Every row belongs to one group in each of 2 separate groupings. Each group adds its own fixed numbers to the row, and there is some noise. The rows also spread widely along 4 directions, which tell nothing about the answers.
(in the rows, 128 means zero)
Some rows, each with its group in each grouping after it:
[197 112 152 114 185  93 122 173  89 156 121 177 197 131 157 150 131 107
 112 144 152 168]
(2) K635
[128 132 150 128 111 131 143 152  79 125  66 131 203 145 131 133 104 189
 139 127  88 140]
(1) K410
[113 142 115 122 131 181 118 123  95  91  83 156 170 169  74 142  94 202
 169  92  91 113]
(4) K635
[206 120 133 137 174  79 142 161  82 179 117 172 202 139 138 104 108 111
 106 146 110 196]
(3) K530
[104 108 135 118 126 146 136  97 119 126 156 120 130 117 138 134 182 184
 114 121 145 135]
(5) K39
[117 102 137 119 117 140 108 123 150 117 122 140 166 143 101 162 166 212
  83 107 109 119]
(5) K530
[155 100 151  88 130  82  82 151 139 174 180 158 174 114 137 145 186  94
  50 156 122 138]
(0) K516
[ 58 130 142  86  85 153  95 103 116 124 153  91 165 120 102 119 186 189
 121 117 111  50]
(4) K516
[116 104 125 125 112 120 102 138 138 156 127 160 170 140 115 161 163 177
  85 108  92 128]
(0) K39
[ 96 108 196 101 106 114 142 147  97 166 104  80 247 100 161 120 167 201
 116 137 120  82]
(2) K410
[146 139 143 109 146 130 183 122  70 137 116 121 177 124 144  80  86 164
 160 113  97 179]
(3) K410
[145 113 137 110 139  57 103 144 107 155 156 121 183 114 166 129 200 113
  79 161 160 138]
(1) K530
[ 73 121 147  86  62 149 113 117 133 108 127  98 158 113  82 116 163 220
 114  96  99  83]
(3) K516
[ 87 127 146  91 126 159 134 127 107 108 126  97 186 121 128 131 164 223
 155 107 137  84]
(2) K635
[150 106 153 114 127 142 135 142 121 126 102 147 183 149 115 159 105 180
 114  79  85 157]
(2) K410
[ 69 148 134  81 118 127 145 106  79 109 132  67 176 108 154  96 187 198
 169 146 162  77]
(1) K635
[118 123 150  99 129 121 137 130 104 163 130 120 207 121 137 112 141 180
 122 127  91 124]
(0) K410
[178 109 144 109 164 105 125 170 106 142 126 168 189 135 133 158 150 123
 111 123 143 162]
(2) K635
[123 104 172 108 116  76 133 132 105 188 136 108 219  98 136 102 154 143
  84 136 129 114]
(3) K410
[162  96 164 110 132  49  93 144 120 165 158 135 186 122 151 158 175  75
  39 155 159 158]
(1) K410
[141 123 103 108 146 151 111 146 124 117  93 173 163 164  91 148 106 193
 127  97  81 140]
(0) K635

New rows. What belongs after each?
[119 108 151  67 134 116 111 124 128 124 196  98 154 111 146 127 196 132
  89 128 146 124]
(2) K516
[ 74 134 158 110  92  97 112 157  97 133  87  82 226 106 136 130 186 200
 129 161 149  47]
(1) K635
[131 102 169 103 152  93 124 126 106 172 189 116 166 102 177 128 216 121
  88 129 175 139]
(2) K39
[173 108 132 124 152 140 139 141 115 118 103 161 158 146 122 134 114 173
 122 127 106 179]
(5) K530
[ 83 133 126 109 103 128 129 135  94 113  81 103 201 136 135 116 148 233
 156 129 107  99]
(1) K530
[121 154 137 102 108 149 148 141  64  96  90 111 178 122 147 105 116 195
 169 150 107 135]
(1) K516
[125 130 107 114 126 142 139 111  91 100 126 127 121 145 143 136 138 179
 148 109 126 158]
(1) K39
[207 114 133 132 166 129 158 145  78 151 120 175 164 129 172 125 120 119
 130 166 134 215]
(5) K39
[160 128 114 110 160 121 151 137  83 127 127 143 158 118 120 100 106 147
 150 122 133 171]
(3) K635
[ 92 122 162 129  93 155 152 144  94 145  76 117 208 115 151 117 156 240
 148 148 109  91]
(5) K39
[102 162 118 105 144 160 169  90  42 129 150 111 154 119 162  69 148 173
 195 124 116 129]
(4) K39
[168 114 126  90 187  83 115 141  99 163 183 152 171 122 156 123 176  86
  91 159 156 170]
(0) K635
[117 120 163 101 132 154 161 137  94 122 110 114 194 136 144 111 112 201
 151 102  93 142]
(2) K410
[ 96 121 111 132  92 145 119 114 110 100 105 123 138 149 123 142 144 224
 137  94 106 124]
(1) K39
[137  84 126 119 131 135 113  90 148 127 194 143  95 135 124 171 199 128
  55 110 152 162]
(5) K39
[140 122 150 119 135  89 152 150  87 164 110 117 216 108 144  93 145 165
 127 146 119 133]
(3) K530
[ 93 104 134 130  94 155 122 106 146 116 135 122 136 134 106 162 177 215
  99 105 120 112]
(5) K39
[134 142 111 110 134 156 136 142 107 122  76 155 193 157 110 122  97 231
 160 101  52 147]
(0) K530
[112 116 126 103 128 128 101 128 148 146 133 129 178 136 111 136 168 199
  88 108  83 119]
(0) K530
[120 150 102 124 128 182 167 118  94 115  95 152 154 158 125 103  92 241
 191  90  59 159]
(0) K39
[153  62 164 120 135  95  86 119 160 153 166 143 149 129 112 195 191 100
   6 121 142 157]
(5) K410
[119 115  97 114 133 144 101 103 137 136 150 155 124 148 106 148 143 178
  99  81 100 153]
(0) K39
[141 152 135 112 123 158 126 150  70 120  98 155 176 145 109 120  93 164
 157 130  87 132]
(4) K516
[103 103 160 123 119 132 139 131 112 155 124 117 180 115 149 133 182 186
 109 147 132 105]
(5) K39
